The rows of a group lie close to one hidden flat surface of 9 dimensions, which may be shifted away from zero. Surfaces can cross.
(in the rows, 128 means zero)
Some rows, each with its group after it:
[151 102 122 122 156 139 174 134  95 162 137 155 115] | q_317
[144  96 120 105 137 134 105  85 109 172 141 150 145] | q_173
[107 125 170 121 149  73 107 155  80 169 120  76 134] | q_330
[122 160  87 110 125 167 130 156  79 116 134 141 176] | q_656
[ 99 128  89 109 195  90  69  85 142 171 145 131 124] | q_746
[115 148  86 137 109 116 179 101 124 169 131 169 102] | q_285
[110 153 107 136 126 147 163  92 137 154 150 159  93] | q_285
[115  99 146 168 111 171 144 178 190 146  87 146  67] | q_285
[156 139 110 129 145 124 149 126  84 130 101 160 128] | q_173
[168 104 103 118 133 138 145 142 100 149 143 170 107] | q_746
[145 109 107  80 123 128 113 117 127 131  87 119 150] | q_656
[139  89 144  97 112 145  94 159 130 112 113 102  89] | q_330
[146 112 122  93 110 155 143 126 105 108  85 127 139] | q_656
[114 139  96  89  80 212 180 136 119  32  77 124 119] | q_285
[156 111 156 171 173  73 181 131 132 155 147 145  66] | q_479
[151 122 176 147 132 139 166  94 128  90 119 126 101] | q_479
[157 160 118 130 118 181 128 107 130 129 153 170 107] | q_317
[127 156 150 150 104 137 124 117 108 121 148 137 109] | q_330
[189 127 141  89 100 183 104 180 158 138 140 118  87] | q_746
[138 150 109  96 150 138 110 134  95 130 118 125 141] | q_173
[161  60 164 121 130 108 158 142 130 150 137 113 125] | q_317
[ 53 196 105 119  92 118 120  70 167  90 135 104  90] | q_330
[106 187 137 124 111 105 158 122 122 110 208  83 175] | q_285
[135 108 136 140 125 120 134 112 127 134 131 140 138] | q_285
[112  73 113 135  83 149 165 116 144 131 105 148 152] | q_330
[134 122 138  79 123 132 153  81 125 106 144  98 133] | q_173
[131 110 170 142 134 150 135 145 167 169 202 115 111] | q_433
[114 110 163 146 111 181 109 151 124 110 125 124  99] | q_656
[103 140 123 133 133 147 144 126 117 129 151 129 110] | q_317
[ 91 136  91 129  65 137 148 133 112 102  85 141 137] | q_479
[148 135 106 103 119 159 190 139 127  82  95 131 113] | q_173
[162  94 125 138 136 143 167 123 146 134 126 154 140] | q_330
[119 162 142  91  81 169  97  86 109  94  76 107 144] | q_746
[135 132 126 117 122 156 128 125 126 123 149 132 117] | q_317
[104 116 126 106 116 144 116 100 109 163 133 121 183] | q_656
[ 87  79 152 181  97 101 129 104 197 163 133 138 131] | q_330
[135 120 150 165  92 138 154 122 147  98 110 145 101] | q_330
[ 82  60  87  52 153 206  82 111 134 112 106 113 108] | q_746
[ 99 153  97 115 150 150 122 124 131 134 116 122 157] | q_479
[146 119 129 117 112 108 182  88 121  91  88 128 118] | q_317
[133 190 150 128 135 128  56  81 124 188 162 136 129] | q_746
[123 166  64  95 212  66  80 116 147 165 138 125 128] | q_746
[131 125 133 121 140 150 138 115 144 153 109 135 111] | q_433
[127 152 130 153 108 149 140 156  87 153 134 148 179] | q_285
[135 110  97 110 104  98 115 151 136 137 128 132 110] | q_479
[148 123 141 128 146 109 164 109 155 124 148 114 152] | q_479
[139  96  59 133 148  65 101 127 135 121 172 165 144] | q_656
[147 143 120 116 124 152 159 136  97 136 117 137 148] | q_317
[ 98 117 180 173 105  98 111 116 130 184 125 119 142] | q_433
[163 129 147 161 176 139 164 194 152 150 171 132 117] | q_433
[101 106  97 102  73 178 152 102 163 105 108 136 125] | q_173
[106 149 197 184 118 145 179 144 138  81 128 106  77] | q_656
[128 142  97  60 150 156 121 129  76  92 126 100 154] | q_317
[147 127  93  58 132 181 159 116 122  58  76 118  89] | q_746
[176  79 118 120 138 159 157 105 121 140 163 173 118] | q_173
[112 127 144 142 142  81 129 119 174 108 143  99 103] | q_433
[148 121 134  94 190 148 115 102 190  85 114 105  76] | q_285
[152 113 146 132 151 112  87 170 153 184 183 122 108] | q_479
[135 171 148 152 147 122 190 128 129 127 149 127 106] | q_317
[112 151 124 163 125 111 147 148 112 110 127 133 149] | q_433
[142 172 141 129 165  97 134 132  92 131 130 116 128] | q_173
[ 71 109 109 184 107  90 121 103 130 176 156 170 110] | q_746
[182 106 129  80 133 127 173  98  78  83 125 129  86] | q_330
[117  88 147 102 100 114 152  66 182 173 128 107 144] | q_173
[103 197 164 179 106 120 219 124 120 103 156 116 124] | q_433
[152  82 135 123 104 116 153 112  88 145  89 150 135] | q_173
[117 149 125 138 137 115 118 119 112 119 127 131 118] | q_173
[147 105 172 139 145 134 142 103 150  97 148 116 115] | q_285
[126 148 150 138 106 133 140 125 129 104 123 121 119] | q_479
[111 160 119 150 154 124 123  73  76 173 160 170 137] | q_746
[ 88  98 119 145  82 153  86 136 101 169 136 153 161] | q_746
[154  64 136 164 165  61 117 128 139 140  95 150 122] | q_433
[154 153 118 129 147 113 115 159 130 105 116 126 109] | q_656
[109 128 119 103 117 140 111 154 193 112 130  86 141] | q_479
[136 120 149 122 106 147 171  79  99 157  45 144 126] | q_433
[143 122 130 132 150  88 147 121 135 135 145 125 134] | q_656
[180 114 100 137 120  44 120 142 132 129 102 151 133] | q_656
[156  78 107  97 112 141  97 151 119 149 136 145 129] | q_479
[149 122 172 168 141  91 185  92 134 109 144 131 119] | q_285
[143 118 127 148  95 137 221  88 137 105 150 159 121] | q_330
[ 65  88 127 114 108 145 158 157  82 102 140  94 123] | q_317
[100 190 123 135  87 116 129 152 145 116 137 101 156] | q_479
[132 145 151 149 155 120 143  77 130 109 126 133 126] | q_285
[111 138  96 124 105 174 141 159  87  95 135 144 159] | q_656
[113 140  99 100 154 112  61 109 123 125 161 114 157] | q_433
[159 138 198 175 143  83 154 140  76 175 154 123 165] | q_433
[157 101 138 132 122 164 130 153 134 138 142 143 132] | q_330
[128 143 124 128 138 138 141 146  84 177 130 134 169] | q_317

New rows, each followed by its group:
[ 96 100 120  70  80 184  60 151 125 144 184  96 100] | q_330
[145 142 132 126 145 135 149 124  95 158 163 136 150] | q_330
[102 135 196 163  72  99 128 172 101 135 115  79 170] | q_433
[120 161  81 111 113  87  97 148 143 129  95 120 143] | q_746
[111 146  80  64  73 137 150 154 123 129 201  94 167] | q_285
[149 162 158 155 103 159  91 131  95 108 133 152  99] | q_330
[159 132 125 110 118 128 131 144 119 131 145 129 139] | q_479
[144  94 129 109 141 125  93  90 169 146 176 133  89] | q_330
[101 141 133 106 102 132 125 149 149 102  50  82 123] | q_433
[ 79 132  91 128 130 115 178  96  87 135  81 147 121] | q_317
[119 120 108 118 126 144 140 111  96 145 122 149 130] | q_317
[122  45 153  90 159  89 125  84 152  91  89  79 136] | q_746
[100 136  93 148 102  94 128 144 113 153 117 149 108] | q_479
[128  66 115 101 117 125 107 127 157 125 112 122 104] | q_746
[ 93 165 152 186 105 146 194  63 108 118 151 163 111] | q_285
[121 100 111 144 130 154 201 113  89 129 110 165 175] | q_479
[147 114 165 181 165  96 208  79 104 128 126 162 101] | q_479
[111 168 129 150  79  99 204 146 114 100 119 114 158] | q_285
[102 166 142 138 142 119 179  85 130  92 117 113  98] | q_746
[135  91 155 134 123 116 165 149 107 148 128 116 138] | q_330
[139 115 136 124 159 122 138 131 112 139 141 123 140] | q_746
[121 113 138 174 146 140 108 173  92 201 156 167  99] | q_479
[135 160 115 103 180 146 110 146 161  92 173 104  86] | q_173
[114 122 121 121 167  71 158 130 160 101 110  93 119] | q_746
[123 144  75 165 148 119 128  98 138 152  95 201 108] | q_173
[131  99 160 146 110 120 147 141 126 111 148 121 101] | q_173
[ 88 144 134  78  98 186  90 101 107 116 203  88 170] | q_173
[135 157 103 111 185 105 119  75 143 165 130 145 103] | q_317
[149 162  75  92  75 112 113 202 104 127 129 123 129] | q_479
[125  99 143 134 127 127  92 148 164 138 108 114 114] | q_330
[130  72 128  77 117 146  78 132 144 144 154 108  98] | q_330
[140 115 106 137 144 104 119 172 103 105  69 136 157] | q_433
[157 120 106  66 156 195  56 134 154 167 159 133  74] | q_746
[149 163 110 138 159 108 171 119 123 149 100 153 115] | q_285
[130 109 134 147 151 126 159 125 126 164 161 141 171] | q_479
[151 156 101 127 193 111 141 126 110 103 172 144 123] | q_656
[ 77 165 154 180  58 198 135 188  95 132 125 134 149] | q_479
[109  71 131 104 162 113 129 107 137 116 117 102 132] | q_746
[126 133 120 155 102 189  99 172 134 139  98 158 170] | q_330
[ 71  86 145 129 134 147  71  88 165 131 150 112 100] | q_656
[154 124 147 117 127 127 126 125 145 115 144 114 124] | q_479
[124 183  89 102 137 130 108  98 103 132 112 143 128] | q_746
[123 152 151 142 138 104 138 132 136 133 134 102 137] | q_746
[124 112 137 113 172 134  96  97 139 140 155 118 118] | q_656
[135 130 108 135  57 182 134 142 136 160  70 165 151] | q_317
[149 133 108 125  98 103 110 163 135 144 120 137 133] | q_746
[162 133 159 116  94 169 121  98  94  98 132 134 161] | q_479
[136 109 111 113 123 120 171 123 145  90 104 132  74] | q_746
[130 128 135 122 112 130 180 148 112  84  95 107 145] | q_746
[ 85 112 132 159  60 139 138 134 123 100 101 136 130] | q_656
[185  53 134 138 132  85 104 118 128 130 124 165  96] | q_656
[ 95 125 117 121 115 128 129 130 179 125 132  99 163] | q_479
[ 96 140 108 117 193  87  71 118 158 170 153 105 134] | q_746
[104 109 111 121 141 120 100 125 194 115 150 115  99] | q_433
[114 192 139 178 147 139 163 128  98 182  98 158 152] | q_433
[135 110 112 115 146 144 120 107 137 149 123 150 119] | q_433
[179  68 129 135 103 171 154 106 127 131 156 184 119] | q_330
[149 140 131 119 109 178 156 162 170  82 138 119  90] | q_330
[142  97 121 106 135 145  94 143 116 151 125 132 125] | q_173
[125  96 168  94 173 195 183 122 146  84 137  86  70] | q_746
[158  66 122 110 127 144  93 143 114 156 135 152 101] | q_479
[114 190 128 118 136 135  95 108 125 142 130 112 138] | q_746
[147 140 116 120 155 139 128 161 140 138  95 130 128] | q_285
[115 106 148 167  83 128 112 123 100 154 135 158 117] | q_479
[ 68 136  78  90 107 168  78 185 166 180  71 102 148] | q_317
[164  83  96 101 101 158  97  89 133 165  87 181 133] | q_317
[122 137 105 106 107 154 137 117 127 109  99 134 123] | q_317
[141 104 122 126 170 121 142 140 194 123 117 124  78] | q_433
[117  71 159 162 140  79 140 170 171 150 154 100 125] | q_746
[ 74 197 139 127  80 165 119 174 107 128  97  85 171] | q_433
[ 92 117 130 130 145 129 159  98 135 122 173 115 142] | q_656
[143 167 112 116 157 114 112 121 105 133 117 131 142] | q_656
[152 129 135  68 146 129  97 122 114 105 205  83 144] | q_433
[132 133 130 124 111 158 132 133 171 106 153 125  92] | q_330
[119 124 123  99 118 129 110 137 103 143 116 104 178] | q_317
[115 108 125 111 118 114 108 118 167 117 112 105 108] | q_746
[135 101 114 130 125 134 143 100 154 139 125 150 142] | q_330
[143 125 124 126 139 108 168 137 143 111 125 124  92] | q_746
[110 187 126 130 124 124 138 144 122 119 146 103 169] | q_285
[144 126 145 130  91 118 129 126 131 106 126 125 102] | q_479
[104 105 139 141 164  88 155  87 164 111 177 111 107] | q_656
[174 168 133 110 172 164 170 166 101 136 144 126 139] | q_433
[139  91  73 100 139  97 178  94 116 107  80 155 114] | q_479
[117 145  98 117 139 110 125 135 130 128 139 121 155] | q_656
[118  96 121 105 189 116 149 142 143 115 131  94 123] | q_746
[102 157  95 134  95 127 147 193 143  99 127 109 154] | q_656
[124 184 126 111 151 212 150 225 178 103 123  87 100] | q_285
[110 137  67  74 141 119  82 130 158 116 110 107 144] | q_656
[122 183 100 119 113  74 156 151 171  84  79 102 105] | q_746
[110  79 105 117 106 178 127 156  91 138 129 148 147] | q_746
[116 126 143 132 138 139 143 127 175 153 102 120  96] | q_433
[133  98 152 141 110 137 149 127 125 140 123 135 125] | q_433
[ 82  80 112 132 120 131 110 143 180 157 129 120 129] | q_479
[144 102 140 153 130 182 116 145 110 168 127 171 135] | q_285
[ 99 121 167 151 135 142 134 156 160 152 169 101 106] | q_746
[106  98 156 110  96  91 199 144  78 109  88  80 125] | q_330
[ 62 149 167 159  65 151  76 135 176 113 126  97 115] | q_479
[165 161 175 151 132 109 178 114 125 112 162 119 123] | q_317
[154  78 115 107 117 172 126 112 221 107 170 145  77] | q_330
[137 110 168 159 130 153 134 165 133 192 124 136 134] | q_433
[173 112  87  68 101  84 110 171 203  75  60  90  92] | q_746
[128 133 109  85 150  76 108  80 118  98  70 100 171] | q_746
[100 141 126 158 129  90  95 121 126 168 137 144  96] | q_479
